The same things were measured in two ways. Each way mixes the same 10 hidden numbers, adds some noise and spreads widely along 7 directions of its own, which tell nothing about the thing.
Some things both ways: the first way, then the second way.
[-3, -29, 28, 10, -8, -3, 23, 28, 5, 8, 0, -10, -25, -10, 17, 1, -5, -8, 4, 0, -1, 20, 56]
[-8, 36, 33, -18, -31, 11, 4, -13, 2, -2, -4, -10, -23, -16, -23, 3, 8, -15, -32, -13, 8, -1, 9, 2, 0, -16, 30, 22]

[-1, 37, 5, -8, 10, -7, -12, 19, 32, 8, -22, 11, -12, -12, 11, 7, 17, 15, 13, 0, 23, -16, 34]
[32, 12, 24, -20, 2, -24, 12, 26, -41, 5, -9, 1, -13, 2, -32, -11, 34, 7, 43, -13, -4, 6, 5, 24, -19, -5, -4, 75]

[10, -35, 8, 36, -7, 11, 7, -21, 30, 10, -21, -2, -23, -15, 10, -15, -6, -78, -55, -12, -8, -17, 13]
[-14, 4, 4, 25, -23, 10, -6, -21, 16, -17, 3, 16, -26, 3, 16, -2, 22, -11, -29, 22, -6, -3, 8, 16, 7, -13, 15, -6]

[-14, 21, 14, 4, 61, 9, -9, -15, 31, -19, -19, 19, 13, 5, 3, 2, 29, -3, -4, -4, 15, -46, -6]
[8, 16, 14, 4, 10, -9, -3, -16, 4, -2, -15, -8, -18, 7, -18, 21, -10, -6, -12, -7, -7, 30, 10, 22, -3, -14, 8, 31]

[3, -3, 13, 9, 31, 5, 33, -8, 7, -17, 9, 23, -6, -1, -7, -15, 5, 19, -3, 11, 8, 5, 19]
[3, 10, -11, 20, 46, -41, -46, -5, 20, 23, -3, -11, 23, -18, -3, 5, -17, 15, 26, -19, 0, 62, -22, 14, -30, 4, -41, 20]

[-4, -9, 6, 43, -21, -4, -54, 10, 67, 19, 2, 17, 49, 1, -72, -9, -18, -7, -51, 14, 20, -65, -18]
[-19, 26, 23, 13, -4, -12, -12, -6, 29, 17, -10, 2, 5, -19, -12, -8, 7, -6, 6, -7, -6, -14, 6, -14, 0, -2, 9, 24]

[6, -24, -5, -17, -9, -11, 13, -27, -13, 26, 23, -8, -10, 23, -24, 7, -1, 12, 1, 16, -24, -17, -54]
[10, 11, 21, -42, -29, 7, -7, 8, -34, -3, -5, -15, -16, -3, -9, -5, 38, 2, 0, -9, 6, 0, 10, 3, 0, -22, -11, 22]

[-2, -23, -1, 59, 22, 8, 7, -10, 26, 1, 18, 13, 1, 14, -10, 5, -14, -4, -45, -12, -17, 0, -41]
[0, 6, -8, 29, 35, -55, -39, 27, 63, 18, 11, 6, -10, -1, -29, -12, -25, 2, -8, -15, 16, 19, -7, -32, -29, 25, 19, 31]

[11, -43, 12, 32, -6, 3, -39, -7, -4, 33, 10, -2, 34, 27, -69, 12, -28, -12, -33, 3, -29, -64, -69]
[-7, 17, -7, 46, 23, -8, -8, -8, 30, 8, 0, 16, -1, 5, -23, -14, -5, 9, -6, -5, -8, 6, 6, -6, -6, 9, 0, 2]

[-14, -39, 11, 51, 29, 14, 26, 5, 11, 3, -1, 13, -20, 3, 2, 8, -21, -20, -53, -3, 0, 5, 30]
[14, 1, 29, -29, 8, 2, -9, 7, -42, -3, -19, -1, 4, 3, 3, 9, 17, 6, 25, -3, -1, -4, -1, 18, -7, -6, -20, 37]

[-30, 5, -17, 40, 37, 17, -23, -7, 37, 0, -34, -2, -2, -4, 15, 17, 3, -18, -19, 17, 26, -10, -25]
[3, -31, 6, 10, 35, -29, 0, 16, -12, 9, 8, 9, -9, 17, -1, -12, -12, 2, 20, 13, 8, -38, -10, -12, -11, 35, -12, 19]

[-34, 10, -18, 64, 22, 6, -26, 22, 56, -2, 5, 21, 39, 20, -17, 10, 5, 19, -19, 19, 45, -10, 1]
[33, 18, 11, 35, 20, -5, 11, 16, -18, 13, -21, 12, -10, -7, -16, -19, 19, 32, 24, -9, -16, 20, 6, 28, -14, -16, -13, 29]

[-13, -36, -1, 25, 26, 20, -4, 9, -25, 0, 24, 4, 11, 22, -53, 2, -21, 30, -18, 24, 19, -16, 14]
[-18, 30, 14, -5, -12, 18, 45, -25, 9, 16, 20, -17, 10, -17, -1, 13, -10, 28, -18, 10, -30, 45, -15, 22, -6, -28, 17, 10]

[-36, -39, -10, 16, -8, 8, 27, -4, -28, 3, 14, -21, -12, 26, 31, 22, 0, -14, 17, 24, -5, 22, 9]
[-23, -15, 2, 10, -55, -22, -12, -11, 41, 11, -20, -13, -13, -27, 38, 2, 38, 6, 14, 5, 2, -8, 29, 7, -19, -50, 27, -4]

[8, -44, 27, 35, 2, 7, -34, -7, -19, 36, -4, 6, -1, 12, -43, 7, -32, -42, -36, -7, -24, -56, -3]
[-18, 5, 18, 7, 11, -11, -11, 15, 6, 35, 9, 3, 36, -6, -10, 23, -19, 5, 21, -24, 19, -29, -8, 1, -29, 34, 1, 34]

[17, 0, 24, -27, -1, -2, 7, 36, -23, 11, -8, -10, -15, -16, -3, -7, 1, 19, 37, -10, 8, -3, 59]
[-9, 0, 16, -31, -1, 6, -17, 3, -19, -1, 9, -9, -7, 10, -9, 2, 4, -3, -15, -6, 17, -13, -3, -17, 6, 13, -14, 14]

[2, 10, 37, 3, -9, -3, -31, 29, 12, 14, -17, 4, -3, 0, -10, 19, 7, 6, 2, -3, -1, -36, 21]
[6, 9, 25, 19, -2, -17, 18, 17, -4, 28, 2, 9, 0, -15, -16, -1, 4, 8, 25, -6, -1, -26, 1, 17, -36, 8, 21, 33]

[13, 31, 27, -40, 1, -22, -1, -7, 48, 15, -16, 20, 23, -12, -38, -15, 25, 15, -28, -4, 2, -74, -10]
[11, 21, 31, 4, 10, 10, 8, -19, -30, -3, -27, 7, -9, 2, -16, 6, 6, -7, 7, -10, -9, -15, 15, 24, -4, -10, 1, 18]

[-26, -28, -23, 10, 14, -3, 41, 2, -2, 0, 34, 1, 12, 21, -13, 2, -9, 36, 4, 37, 15, 18, 6]
[8, 22, 15, -21, 2, -7, -7, 2, 4, 5, -12, -22, -4, -3, -24, 8, -17, -2, -14, -30, 11, 20, 0, -4, 4, -9, 9, 35]

[-3, 19, 8, 40, 6, 8, -12, -8, 56, -6, -13, 16, -51, -14, 34, 12, 6, -26, -39, -8, 4, 7, 21]
[23, -6, -24, 8, 10, -2, -13, 21, 1, -7, 15, 9, 11, 15, 15, -12, 2, 14, -9, 9, -11, 22, -21, 13, -3, -3, -18, -11]

[10, -9, -25, -7, -40, -10, 59, 19, 6, 21, 10, -7, -6, -3, 12, -25, 12, -10, -24, -2, 15, 18, 62]
[-7, -20, -12, 28, -12, 25, -5, -6, 28, -25, -6, 16, -23, 13, 47, -5, -9, 12, -52, 10, 14, -12, -1, -5, 23, -12, 26, -35]

[11, 20, 9, -23, -13, -15, -2, 21, 26, 20, -18, -14, 11, -17, -4, -11, 18, 9, 15, -1, 7, -18, -1]
[-20, 4, -8, 25, 22, -10, -22, -29, 36, 3, -18, -4, -1, -7, 13, -14, -3, 17, -3, -2, -10, 17, 7, -21, 10, -20, -11, -19]

[2, -14, 23, 4, 5, 0, -9, -8, 35, -2, -7, 12, 32, 2, -45, -14, 7, 4, -17, 7, 11, -48, -30]
[-11, 27, -16, 43, 20, -8, -25, -47, 36, 3, -24, -11, 3, -14, -18, -9, -3, 9, -4, 3, -32, 68, 11, 16, -4, -30, -40, -22]

[27, 0, 38, -12, 39, 5, 17, 37, -32, -14, 7, 13, 2, 8, -16, 19, -6, 44, 23, -19, -30, -29, 33]
[6, -13, 13, 35, 40, 16, -8, 7, -16, 5, -13, 32, 19, 11, 27, 6, -10, 26, 13, 12, -9, -29, -10, 17, -16, 17, -17, -12]

[-14, -6, 0, -3, -38, -11, -4, 23, 34, 12, -10, -39, -48, -9, 62, 13, 27, -18, 64, 32, 23, 57, 33]
[28, 41, -20, 28, -8, 23, 6, -19, -8, -10, -2, -8, -17, -10, -20, -26, 20, 23, -32, -5, -26, 83, -4, 40, 8, -42, -31, -20]

[-47, -38, -16, 53, 46, 22, -4, -10, 15, -29, 6, -8, 0, 8, 20, 20, -20, 2, 32, 42, 20, 34, -23]
[-5, 3, -7, 10, 21, -17, -38, -9, -2, 25, -16, -18, 29, -12, -5, -6, 12, 16, 36, -3, -19, 26, 1, 3, -12, -9, -71, -9]

[-6, -9, -10, -2, -1, 5, -3, -24, 22, 2, -14, -19, -10, 6, 19, 6, 21, -35, -3, 10, -3, -20, -32]
[12, 7, 3, -10, -9, -30, -14, -3, 10, -13, -4, -10, -40, 11, -12, 3, 24, -15, -10, 7, -11, 43, 12, 13, 8, -24, 5, 49]

[18, -37, -6, 1, -26, -6, 39, 3, -10, 27, 18, 0, -12, 12, -22, 2, -22, -6, -39, -6, -25, -15, 12]
[-2, -5, -6, 26, 35, -35, -11, 27, 44, 28, -6, 3, 41, 1, -15, 16, -40, 25, 31, -14, -2, 19, -12, 5, -39, 18, 6, 42]

[9, 9, 18, 40, 78, 26, 14, -17, -5, -25, -29, 32, -14, -12, 19, 7, -8, -14, -20, -11, -19, -13, -7]
[-17, 0, 29, 13, -33, 11, 27, -19, -13, 3, 0, 16, -24, -22, 38, -18, 49, 7, 12, 24, -13, -49, 10, 11, -1, -26, 25, -4]

Other things, the second way, with their names:
<446>: [-9, 4, -3, 43, 6, -13, 9, -4, 22, 23, 10, 10, 13, -13, -3, 1, -8, 15, 10, 3, -7, 2, -5, 23, -40, 4, 9, -4]
<591>: [-29, 18, -8, -16, -29, 6, -4, -24, 50, -1, 6, -24, -3, 3, -14, 4, -19, -8, -50, -17, 7, 1, 17, -36, 13, -21, 36, -24]
<67>: [7, 17, 44, -18, -3, 18, 9, 21, -31, 17, 0, -1, 16, -9, -6, 21, -12, 5, -1, -5, 3, -21, -16, 19, -15, 14, 2, 37]
<257>: [43, 28, -22, 8, 26, -6, -11, 8, -29, 16, -12, -22, 22, 15, -57, 4, -6, 16, 16, -32, -22, 72, 5, 39, -12, -11, -63, 16]
<382>: [-24, -13, 10, -19, -39, 20, -5, 6, 17, -3, 0, -11, 7, -14, 16, -18, -12, -4, -29, 4, 24, -55, -6, -33, 3, 2, 15, -35]
<303>: [19, 22, 2, -5, 42, 1, 1, 31, -8, 29, 26, -4, 29, 18, -36, 17, -37, 26, -12, -21, -5, 25, -22, -2, -18, 27, -13, 23]
<526>: [-8, -12, -11, -19, -2, -39, -47, -12, 5, -8, -10, -6, -5, -4, 28, -10, 50, 0, 37, -6, 5, 23, 7, -3, 1, -26, -25, 28]
<209>: [-6, -29, -17, -17, -15, -29, -40, -2, 17, -12, -2, -10, -4, 0, 39, -4, 4, -19, -1, -11, 31, -22, -5, -13, -3, -7, 7, -16]
<590>: [3, 2, 18, -13, -19, 46, -7, 0, -36, -9, -15, -6, -1, 3, 14, -8, 6, 3, -29, 0, 6, -33, 0, -2, 29, -5, -30, -28]
<46>: [5, -26, 21, 13, 41, 4, -25, 38, -27, 24, 23, 16, 15, 26, -11, 22, -51, -13, -17, -2, 33, -78, -21, -13, -25, 82, -20, -9]
<94>: [-11, 1, -5, 50, 18, 3, -7, -20, 19, -11, -18, 20, 3, 0, -6, -21, -7, 2, 2, 14, -11, 1, -2, 12, 1, 9, -19, -6]
<523>: [4, -5, 32, 3, -21, 14, 27, 28, -4, 55, 10, -25, 29, -25, 20, 38, -54, 6, -17, -4, 4, -53, -19, 18, -28, 9, 20, -20]
<155>: [9, 33, 13, -11, -20, 22, 47, -9, -12, 21, -1, -26, 13, -12, -29, 10, -22, 16, -16, -28, -9, 7, 4, 21, -12, -25, 25, -2]
<47>: [-24, 3, 9, 13, 3, 15, -7, -19, 18, 7, -3, -4, 12, -8, 5, 5, -29, 3, -24, -2, 6, -17, -5, -9, -5, 5, 2, -29]
<266>: [-19, 3, -13, 14, 27, 6, -19, -30, 47, -6, -27, -15, 31, 1, 8, 6, -61, 1, -24, -12, -2, 15, -11, -17, 16, -5, -6, -32]
<101>: [2, -22, -27, 1, 10, -22, -43, 11, 53, -9, 5, -11, -12, 6, 40, -4, -30, 4, -45, -6, 21, 15, -17, -33, 13, -9, 16, -29]
<519>: [35, -12, -16, 55, 51, -42, -19, 21, -22, 20, 14, 29, -7, 17, -12, -7, 24, 17, 45, 11, -18, 22, -3, 43, -48, 21, -43, 21]
<118>: [32, 9, 6, 27, 26, -19, 0, 33, -16, 40, 4, 6, 11, -8, 9, 1, 18, 43, 33, -6, -23, 23, -7, 28, -27, -12, -20, 26]
<326>: [-8, 3, -14, 17, 3, 8, 3, -6, 24, 12, 3, -8, 16, 1, 10, 0, -11, 27, -12, 9, -22, 24, -3, 0, 3, -18, -13, -21]
<350>: [-10, 2, -6, 76, -6, 40, 46, -12, 9, 16, 1, 31, 22, -5, 9, -10, -5, 42, -1, 18, -27, -20, 4, 38, -28, -6, 8, -46]
<593>: [7, 17, 2, 21, -4, -5, 10, -2, -2, 20, 8, -3, 5, -3, -2, 12, 8, 4, 5, 1, -22, 17, 0, 33, -7, -12, -6, 16]
<310>: [-46, -26, -14, 1, -5, -66, -43, -19, 70, 4, -13, -10, 8, -33, 42, -19, 32, 15, 54, 21, -4, 33, -2, -20, -24, -32, -4, 26]
<64>: [11, -1, 28, 27, 11, 11, 17, 15, -38, 32, -1, 15, 12, -12, 7, 7, 8, 32, 28, 4, -8, -24, -5, 36, -40, 8, -14, 7]
<304>: [-18, 8, 15, 8, -18, -8, -1, 1, 29, 13, -4, -6, 2, -27, 7, -6, -1, 12, 0, -2, 7, 2, -7, -2, -13, -10, 17, 20]
<321>: [-29, -7, -35, 24, -21, -58, -31, -33, 96, -14, -20, -7, -10, -25, 27, -30, 24, -2, 16, 13, -14, 42, 15, -14, -10, -56, 27, -7]
<201>: [0, 17, 7, 2, -1, -26, 3, 6, 18, 10, 15, 6, -10, -17, -16, -17, 3, 8, 2, -21, 18, -1, -6, -6, -34, -1, 40, 20]
<585>: [6, 4, -11, 31, 34, -31, -3, 9, 31, 14, 6, 3, -7, 13, -22, -7, -15, 15, 1, -2, -14, 23, 1, -9, -9, 6, 2, 23]
<444>: [-12, -16, 9, 25, 16, -7, -4, -10, 2, 1, -23, 12, 10, 11, -5, 4, 2, 2, 29, 17, -15, -17, 14, 13, -13, 8, -21, 14]
<475>: [-4, 6, 26, -1, -16, 16, 23, 4, -5, 33, 6, -17, -4, -13, 5, 20, -17, 19, -23, -8, 2, -23, 7, 2, -19, -12, 22, -17]
<270>: [19, 10, -18, 33, -9, 17, 10, -1, -1, -2, 5, 5, 1, 11, -12, -9, 0, 5, -22, 6, -19, 12, 2, 29, -4, -9, -12, -30]
<298>: [-45, -26, 23, -26, -37, -37, -24, -5, 60, -18, -17, -2, -29, -21, 27, -19, 23, -10, 5, 19, 26, -33, 12, -44, -13, -19, 54, 30]
<77>: [4, 40, 38, -10, 22, 41, 2, -6, -28, 20, -30, -12, 52, -9, -24, 31, -30, 20, 6, -13, -28, 21, -10, 29, -6, -4, -40, 17]
<41>: [-21, 7, 0, 15, 4, 1, 16, -13, 38, 17, 3, -7, 18, -7, 6, 12, -22, 29, -8, 4, -17, 24, -3, 3, -17, -18, 19, -4]
<7>: [-10, -2, 31, 6, 3, -6, -9, -4, -17, 24, -1, -3, -13, -31, 27, -7, 8, 7, 7, -11, 22, -37, -10, -6, -11, 4, -1, 2]
<289>: [7, 15, -7, -19, 2, -39, -26, 3, 17, -1, -5, -13, 2, -9, 2, -7, 29, 9, 27, -8, -12, 61, -6, 9, -1, -31, -11, 56]
<147>: [-24, -2, 15, 6, 1, 11, -3, -27, 22, -4, -25, -5, -1, -6, 18, 6, -12, 11, -12, 5, -4, -5, 9, -8, 5, -20, 11, -9]
<545>: [-22, 2, 10, 44, -35, 24, -3, -3, 21, 5, 17, 21, -23, -16, -3, -18, 7, -1, -45, 14, 21, -45, 7, -2, -30, 16, 22, -48]
<299>: [-21, 2, 31, 13, -1, -3, 0, 0, 15, 15, -18, 8, 1, -21, -4, -10, 2, 16, 15, -4, 11, -35, 9, -14, -26, 3, 17, 14]
<250>: [-26, 5, 25, 45, -24, 31, 41, -5, 23, 27, 15, 16, -4, -15, 19, 7, -7, 26, -29, 23, -14, -44, 7, 8, -23, -6, 44, -32]
<501>: [26, 46, 3, 25, -20, 12, 36, -21, -25, 15, -7, -16, -19, -23, -27, -22, 15, 3, -10, -30, -13, 19, 8, 34, 9, -34, -1, -3]
<558>: [0, 35, -17, 78, 20, 34, 30, -16, 48, 10, 22, 19, -4, 15, -18, 7, -55, 18, -79, -5, -18, 20, -5, 11, 6, 7, 37, -43]
<466>: [13, -16, 35, -31, 26, 16, -37, 18, -59, -3, 5, 11, -16, 13, 29, 7, 5, 1, -17, -8, 35, -51, -16, -16, 1, 29, -22, -5]
<305>: [18, 7, 9, -49, 15, -16, -23, 23, -16, -13, 4, -8, -8, 35, -42, 11, -1, -5, -8, -18, 14, 22, 4, -12, -6, 12, -2, 54]
<280>: [-3, -1, -10, 44, 25, -10, -6, -22, 24, -1, -12, 2, -29, 4, 2, -4, -11, 21, -19, -8, 5, 34, 9, 4, 0, -10, 3, -2]
<527>: [25, 3, 14, -43, -29, 2, 17, 39, -22, 8, 16, -22, -9, 13, 4, 18, 3, 3, -19, -7, 0, 2, -9, 9, 20, -12, 15, 47]
<390>: [-17, -17, -10, -9, 25, -9, -28, 3, 30, 1, 18, -6, 22, 14, 12, 4, -47, -8, -27, 6, 9, -18, -25, -35, 0, 28, -4, -27]
<202>: [-7, -17, 10, 2, 2, -21, -43, 8, -14, 13, -8, -3, 1, -21, 11, -20, 32, 9, 34, 7, 12, -6, -4, 0, -27, 5, -51, 3]
<223>: [-15, -26, -32, -1, 10, -47, -49, -1, 56, -19, -16, -2, 4, 6, 13, -25, 12, 5, 22, 8, 3, 25, 3, -28, -6, -15, -10, 7]
<300>: [-3, -1, 4, -2, -19, 25, -7, -10, -7, -21, -8, 3, -20, 15, 4, -10, 17, -4, -30, 14, -5, -13, 13, -4, 21, -13, -9, -20]
<540>: [5, 23, 20, -4, 0, 4, -8, 6, -4, 3, 10, 2, -8, 2, -20, 10, -7, -9, -25, -5, 4, 5, -8, 10, -9, 9, 7, 23]

Some of these things the first way, each followed by its name:
[-32, -7, 10, -1, -10, 4, 21, -12, 16, -20, 4, -7, -22, 17, 31, 33, 18, 5, 1, 35, -9, 9, -12] | <523>
[-33, 26, -10, -18, 17, -7, 12, -31, 16, -5, 20, 20, -4, 15, -7, 2, 20, 37, 1, 40, 19, -15, -6] | <209>
[-5, -22, -6, 34, 60, 9, 60, -38, 29, -17, 1, 42, 5, 3, -18, -5, -16, 5, -70, 11, -9, -13, -31] | <266>
[-16, 22, 10, -20, -21, -12, -6, 5, 27, 19, -5, -14, -3, 1, 8, -1, 34, 3, -5, -4, 10, -19, -8] | <475>
[-18, 20, 19, -24, -34, -12, -13, 36, 21, 9, -5, -16, -12, -4, 13, 18, 20, 28, 33, 22, 16, 0, 38] | <321>
[-3, -26, 57, 47, 1, 24, -31, 18, -10, -4, -18, 10, -21, 10, -2, 36, -15, -22, -21, -13, -23, -28, 20] | <270>
[10, -35, 10, 29, -16, 0, -5, -9, 18, 23, -8, 1, 3, 12, -24, 8, -12, -28, -34, 11, -15, -28, -33] | <590>
[-23, -3, -10, 60, 43, 15, -14, -16, 33, 18, -35, 1, 8, 4, 25, -8, 23, -60, -36, -12, 26, -13, -24] | <280>
[7, -10, 8, 4, 8, 5, 2, 22, -15, -7, 22, -1, 24, 13, -26, 1, -5, 26, 12, -1, -10, -23, 12] | <558>
[-23, 4, 7, -1, 21, 5, -36, 29, -3, 7, 7, -14, 3, 16, -9, 21, 10, 30, 33, 11, 21, -21, 20] | <41>
[8, -55, -7, -22, 1, -14, 31, -3, 8, 3, 40, -9, 9, 22, -44, 9, -22, 34, 17, 38, -19, -16, -26] | <77>
[5, 38, -16, -53, 2, -12, 1, -32, 29, -5, -3, -11, -11, -8, 19, -11, 38, 8, 41, 11, 5, -21, -31] | <519>
[11, 31, -9, -33, 27, -24, 39, -36, 17, 15, 19, 15, -36, -5, 10, -10, 17, 34, 3, 6, -15, 9, -32] | <201>
[-28, 14, 61, 24, -4, 10, -88, 40, 22, 9, -37, -5, -9, 4, 10, 40, 17, -12, 34, -4, 22, -40, 34] | <257>
[9, -15, -3, 30, 12, 4, 10, 2, 53, 2, -36, 9, -12, -25, 16, -8, -6, -42, -18, 7, 20, -3, 28] | <94>
[-38, -11, 41, 81, 22, 23, -36, 14, 7, -2, -30, 22, 15, 11, -4, 27, -9, -14, -23, 24, 16, -12, 7] | <501>
[-20, 6, 17, 20, -5, -1, -24, 8, 28, 18, 6, 15, 18, -3, -44, -14, -6, 12, -49, -11, 22, -42, 17] | <591>
[19, -43, 27, -19, -51, -17, -4, 9, -11, 38, 12, -32, -24, 13, -9, 6, 2, -17, 29, 1, -26, -7, -11] | <545>
[-11, -11, 14, 7, -28, -4, -28, 27, 24, 15, -3, -8, 4, 3, -19, 1, 7, 11, 26, 21, 34, -7, 24] | <202>
[16, -4, 20, -20, 30, 2, -2, 0, -35, 5, -6, -7, -34, 15, 15, 42, -1, 23, 47, -1, -40, -11, -33] | <223>
[-31, -22, -16, 34, 0, -9, -5, 33, 39, 24, 6, -15, 5, 4, 2, 6, -7, 5, 4, 17, 35, 19, 25] | <299>
[-29, -21, -18, 30, -15, 0, 15, -9, 45, 11, 10, 2, -9, -8, -4, -18, -6, -19, -44, 19, 34, 10, 32] | <446>
[-11, 4, 36, 25, -19, -1, -39, 43, 34, 21, -26, -3, -32, -8, 14, 30, 1, -2, 5, 2, 19, 0, 47] | <382>
[3, -44, -27, -15, -13, -10, 79, 5, -2, -5, 41, -8, -18, 3, -1, -10, -18, 26, 6, 33, -2, 37, 41] | <67>
[13, 28, 30, 5, 40, 1, -5, -8, 8, 2, -26, 22, 8, -3, -6, -4, 23, 7, 1, 2, -3, -31, -24] | <7>
